There are 5 ways to turn a row about zero (a turn may also mirror it). The second row of each pair is the first, turned, with some noise. The first 50 pairs use one turn. New pairs use 2 turns, one after the other, and a turn may come again.
Known pairs, each followed by its turns in order:
[ 15   1 -17  -7  19 -10  10  14   2]
[ 18 -15   0 -10  -1 -12  -6  17  17]	K_678

[ 17   7  20  -2 -12  -4 -18 -15  22]
[  8  20  15 -14  -3  26   6  17 -13]	K_585

[  9   7 -14   2  17  -4  19   8 -17]
[  4 -14  -2   0   2  -3   1 -21  26]	K_585

[ 14   8  -8 -16   2  15   7 -20 -20]
[-11 -24  -5   5   3 -27   0  -9  -8]	K_678

[  5  -9  -4  -2 -14   4   1  -5 -10]
[ -5  -6  -1 -12  -6  -5   2 -12  -8]	K_678

[ 17 -10   1  14 -22 -21  19  22   7]
[ 10 -14 -15  20  25  -1  30 -11  -7]	K_432

[  9 -21  18   6  -8   4  -7   8  10]
[  7   9  -4  -4  25 -14  -2  -9  15]	K_113

[-21  -6  10 -15  -7  21   6  21   2]
[ -6  -8 -15  -1 -11 -15  -2 -11 -32]	K_585

[-22  -8   5   3   9 -14  21  21  19]
[-20   5  18   6  14  31  -6  -5 -10]	K_792

[ 14  -3 -20  12 -12  -3  -7  -6 -17]
[  4   9 -15   1   5 -26  11   2  -8]	K_792

[-22 -12  -7 -17  -1   4  -9  -6 -20]
[-26 -15  -5 -12   6  20  -5   0  -3]	K_113

[ -3  -9   5  -1   5   0 -16 -14  17]
[15 11 -2 -1 -2  4  2 19 -8]	K_585

[  7 -21  10  -7  -3  11  10  -2 -22]
[  8 -22  -2  20  13  10  -3  -8 -12]	K_585

[  2  10 -11 -12  18  -1 -21 -19  22]
[ -1 -10  12  12  36   3   3   1  18]	K_678

[-17  -1   9   2  14 -10  16 -18  10]
[ -4   1  -1   7  -8  16 -23   0 -18]	K_792

[ 10  21 -16  17   4  -4   6   3 -10]
[-11  -1  10 -13  15  -4   2 -10  25]	K_585

[-4 19 11 -2 14 -4 -8 12 -7]
[ -6  -6  -3 -17   4  19  -6   9   0]	K_432

[-19 -11  10 -15 -18  -1  21  16   2]
[ 10  16 -26  -3 -15   6 -20 -17  -1]	K_678

[ 16  18  10  -6   6  13  20 -22 -14]
[  4 -13 -10 -18  16  32  -3 -12   6]	K_585

[  8  19 -21 -16   8   8  10 -22   0]
[ -4  18   2  -9   8 -20 -17  22  -9]	K_432

[ -4 -16  -6   4  22 -19 -14  21 -12]
[ 13  -2   7  24  -6 -23  20  -3  14]	K_585

[ 15 -22   4   4 -18   2  16  -8  15]
[  2  -8  -3  26  -7 -22  14  -6  -7]	K_432

[-20   2  21   5 -22  -8 -20 -14  -3]
[-10  19  -9   5  14  19  18 -17 -20]	K_678

[-19  -3  21  13   6   9   0  -4  -3]
[ -5  17  -9  -2   0   6 -24  -4   9]	K_113

[ -2 -22  20  -3   3  14 -16 -21 -12]
[ -4 -15 -12  13  -3 -16 -25  16  17]	K_792

[ -1  -9  -1   3 -19   1  10  13  16]
[ -8  10   8   3  -7  -6 -21  -9 -14]	K_585

[ -2  -1   0  -6  -1  -6 -16   9   7]
[ -1   4 -11  -5   1   8  -5 -14  -6]	K_432

[-10   1   2  16   3  19 -21  -5   4]
[  9 -15   8   7   8 -17 -14  -9   3]	K_792

[  2  -5  22 -22  -1  13   4   2   4]
[-21 -10   7  17  -7   7  -9   3 -10]	K_432

[ -8  15 -10 -17   5 -12  17  21  16]
[ -7   5   9 -16  -2  30  14 -12  -5]	K_792

[ 10  12 -21  10  13 -15  -5  10   4]
[  6   4 -22 -17  18  -5  -3   0   8]	K_432

[-21   6  12   6  13 -16  -9  -6   5]
[ -2  19 -15  10  -4  21  -4   6   0]	K_113

[  4 -21 -15  18 -19  -7  12   2   1]
[ 19   1   1  17   7 -16  18 -13  10]	K_432

[ 19 -18  -2  21 -12  -2   5  21  10]
[  8  -3  12 -12 -31  21   0   6   4]	K_678

[-13  16  18 -17  18  11 -21  -4  22]
[ -4   3 -24  33  14   7 -16  12  -8]	K_113

[  9 -20  -6   9   5 -13  -4  -8 -16]
[-14   4 -18  11   4 -12   6  10  -7]	K_792

[  3  -2   5 -19  13   9   2 -20  18]
[  7 -13   4  20  18  -2 -13 -11   5]	K_678

[  4 -22  22 -11  19 -18   1  16  -1]
[-29  -8   1  19  -4  17   8  11  13]	K_792

[  4  22  -5 -21  13  12  18  17  -7]
[  3 -12  12 -28 -14  13  18   8  -9]	K_792

[ 13   4  16 -19 -20   6 -17  10 -16]
[ 17 -23  -7 -11  27   7  -9  -6  -9]	K_113

[  6  17  11  -9  14 -12  15   4 -20]
[ -2  -8  -5   1  -2  14  18 -24  14]	K_585

[ 18   1  -9 -12  19  19   6  -8 -10]
[-19   9  -5   5  -1 -13 -16  22  11]	K_432

[ 16 -16  16  -1  13   6   0 -12  12]
[ -5  21  -6   3  15 -20  -2  -1  -9]	K_113

[  9  13   4  17 -22 -12   4  22  -8]
[-1 28 21  1 -1 -8 22 -4  4]	K_792

[12 -3 10 15 20  4 17 -8 22]
[  5  27  -5   8 -10 -25  -3   3  -1]	K_113

[-19  21  -8  13 -17  -9  12   2  -1]
[ 25  -3  14 -10  19   3   4   4  -9]	K_432

[ 7  9 -5 18 -3  9 -1 21 -2]
[19 -3 18  0 -3 -3 -7 10 15]	K_113

[ -4   1   0  17  14 -12  -2   8  18]
[ 9 22 -1 12 -5  2  8 13 15]	K_113

[-19 -10 -12 -13  18  16  -2  -4   5]
[  1  12  12   1  13 -15 -17  -9  12]	K_678

[ 19  -4 -15  10  16 -17  22  -9   5]
[ 12 -22  11 -10   1  -2 -15  24  -9]	K_678

New pairs, each followed by its turns in order:
[ 14   4 -16  -6 -12  -9  -7   5   7]
[ 11  -7   1   4 -15   1 -15   3 -13]	K_113 K_678

[ -2  -5 -15   2   1 -16   9   8   0]
[  6  10   0   9   2   3 -10 -16   3]	K_585 K_792

[ 22   9   4  -7 -18 -21 -10  21   1]
[ -6  12 -20  24 -12  13  -3 -11 -21]	K_585 K_678

[ -5  21  20   5  -4 -18  -6 -20  22]
[ 10  -9 -15 -10 -13 -26   7 -22 -14]	K_432 K_678

[ 10  -3 -17 -14   8 -15 -13  19  16]
[-11  -2  13 -10  32 -17  -3   1   4]	K_432 K_678

[ -4  21  -6  16  -3 -10  14  15   1]
[-26  -6 -12   6   2 -11  -8   3  13]	K_432 K_432

[ -8 -12  21 -16   7  20   3 -21  14]
[  8 -17  -3  13  22  -9  15  -7  23]	K_792 K_792

[-13  -3   5  13 -19  21   6 -13  15]
[ -8  23   3  16   4  14   2 -22  -1]	K_113 K_113

[ -4 -14 -19 -16 -11   3 -16   7   9]
[ -9 -20  15  -3  -4 -18  -1 -14  13]	K_113 K_432

[ -6 -16 -13  10  18 -22  -1  21  -6]
[-23  -1   9 -10   5  -4 -26   7 -23]	K_792 K_792

[ -3 -12   5   2 -22 -16 -19 -21   0]
[-20   9  -4  10 -16  -9 -18  -4 -20]	K_113 K_113

[ 10  17 -20  -9  20   6 -13 -22   2]
[  5 -10   0  -5  21  27  21   6  15]	K_585 K_792

[  0 -12  -8 -20  20   3 -14 -21  14]
[ -7 -13  36  -2 -10 -13 -14  -7  -4]	K_585 K_585

[-14   1  -3  20   9   0  14   7  -6]
[ -2   1 -14   5 -12   7  -5 -16 -15]	K_585 K_792

[ 7 12 -1 21  8  5 -6  5  0]
[  1   5 -19   3   1  -3   9  10 -11]	K_585 K_113

[ 22 -15  -6  18 -18  20 -11  13  18]
[ 18 -17  16  10  -6   3 -11  32  -6]	K_792 K_678

[-16 -13   2 -19  -8  -2 -19 -19  -3]
[  2 -12 -18  -1  13   4  -1 -31   5]	K_792 K_792

[-18  14 -20  -1  -5  19  12  19  -3]
[-24   1 -11  -4  -3  24  19  -6   5]	K_585 K_113

[ 10  14   6 -12 -21   9  -9   2  12]
[ 11  -2  -4  17   5 -25   8  -8 -11]	K_792 K_113

[ 18  22   1   5  16   9  -9 -18  11]
[-22 -17  18  14 -20 -11   6   3   3]	K_432 K_585

[ 12  21  22 -22  10  10  21   7  12]
[ -3 -13  16  -8   3   7 -12 -10 -40]	K_792 K_585

[21 14 21  7 -2 -5 16  6 -5]
[  8  15   4 -14 -24 -13 -16   7   2]	K_432 K_678

[ 22  18 -18  22  16  -1  17   7   0]
[-17 -13  -9   1  10  23  29  -7  -9]	K_432 K_792

[-12  20   9  19  -7  18 -18 -21  12]
[  0 -22 -15  -9 -25   1  23 -23   8]	K_432 K_678

[  4 -13  -3 -13  21   1 -14   8 -20]
[  2  16   6 -19  -1 -22  11  -9   8]	K_585 K_113

[-18  -8 -22  22  -2  -3  -1  21  -7]
[-20  13  -4  19  -7   8  -6 -27  -7]	K_585 K_792

[ -8  20  -7 -18 -12  -8 -14  21  18]
[ -8  -3  13   5 -16 -25 -14   8 -24]	K_792 K_432

[ -2  -3 -19 -10   4 -13  15 -11  18]
[ -5  13  -9  -7  -1  23  12   4 -18]	K_432 K_113

[-18  -6   9 -12   1  19 -21   3  18]
[  6   1 -19 -24 -15 -18  14   3  -1]	K_585 K_678

[-12  -2  16  -4 -10 -17 -17 -11 -17]
[-18  -1 -20  20  -9 -10  -8  -9 -10]	K_432 K_678

[-21  -5   0   9   7  13  -1 -19 -19]
[-15   1 -13  -3   3  -8  15  22 -18]	K_113 K_585

[ 14 -16  20   1 -22  21  13 -19 -22]
[ -6   5  36  -9 -27 -19  18 -13   5]	K_792 K_585

[ 20 -17   3  11 -21  20   5 -19 -19]
[-15   4   9  10  -4   7  40 -17  -6]	K_792 K_792

[ 22  -7 -18   7 -20   7  -6  16 -19]
[  8  -2 -25  -7   0   9 -20 -28  -4]	K_678 K_678

[ -6  -9  -5  14  16 -15 -22   0 -12]
[  4  -7  -6  -3  -9  16  16 -28  -1]	K_678 K_585

[  1 -22  -5  12   0 -13  18   7 -17]
[  5  -4  -1  -8 -20  16 -12  22  10]	K_792 K_113

[ 15   6  20  -4   7  16  15 -16 -20]
[  0   9   5 -28  -8   4   9   4 -31]	K_678 K_678

[ -5  19 -22   6   2 -21 -19   3   1]
[  4  16 -25 -10 -11  -2 -21   3 -13]	K_792 K_792

[ 13   9 -12   8 -13 -12  15 -19  11]
[-21 -22  -5  -2  -5 -16  12  13   2]	K_792 K_678

[-18  15  -2  17  -9  -6 -14 -21  16]
[-36   0  12  13  -2  10  -3   3 -11]	K_113 K_678

[ 22 -13  -2  18  -9  -3   5  21  11]
[  0  -1   2  12 -15  -1 -13  32 -11]	K_792 K_678

[-17  -1  20 -17  12  -2  22  20 -11]
[-22 -15   4 -21   7  -4 -17  -6 -25]	K_585 K_678

[  2   1   8  -1  10 -21 -15 -10  21]
[  1  11   7  -1   3 -23 -17  20  -5]	K_678 K_113

[ -6  22 -20  -5  -1  16  -4  18   2]
[  3  10   7 -13  20  -8  -3  -6  28]	K_113 K_113

[ 17  19  -6  16  16   6  -1  -3 -12]
[-4 11  4 15 10  3 31  2 -1]	K_792 K_432

[  6 -10 -11  -6  17 -19   8  10  16]
[-17  -3  12  -7 -18 -11 -20   3   4]	K_792 K_113

[-17 -12  -7  11  -3   7  13  17   7]
[ 2  3 -4 -1  6 29 -8 -5 13]	K_113 K_678

[  9 -15   0  14  -9 -14  -8   2  10]
[  8   9   4   4   7 -25   8   7  -3]	K_432 K_432

[ -4 -19   0 -13   2  18 -10  13 -21]
[ 23  21   7   3  11  -8  -1 -11  15]	K_113 K_678

[ -6   2 -14   5  14  19   9  19  19]
[ -8   6 -24  -5 -17  -8   1 -24   5]	K_432 K_432

[  0  -8  21 -21 -22 -12   7   2 -21]
[-17 -30   0 -24   4 -18  -4  -4 -11]	K_678 K_678

[ 14  -4  14 -17   0   6  19   4 -14]
[  1  30   6  -1 -10   1  -6  15  -5]	K_432 K_678

[ 12  10 -19 -19   7  -7   4  -3 -19]
[  4   3  13  -2  -8  18 -22 -19   7]	K_585 K_678

[  3 -14   9 -14  -2 -13   3 -21  16]
[ -5  -7   8 -21   6 -20  -9  17   3]	K_792 K_585

[  8 -19 -22  -3 -20  -7  -7 -19 -14]
[ 12  23   9  -3 -24   2   3 -14 -20]	K_432 K_792

[ 13  -7 -18 -10  -9  21  -4  16  20]
[ 27  11  14  -3  -2  21 -12  16 -13]	K_113 K_678

[ -4  22 -16  -6   2  -5  10 -21 -14]
[  5  -1 -14  -9 -18 -21 -18  12  -9]	K_585 K_585

[ 13  -4   2  -1  14  13 -21   2  10]
[ 19  16  -1   4  -1   0 -11 -15  -2]	K_432 K_432

[  9   9  -5 -10  19  14  19  -8  -4]
[ 17   9  12 -18   4  17  14   5  -6]	K_678 K_678

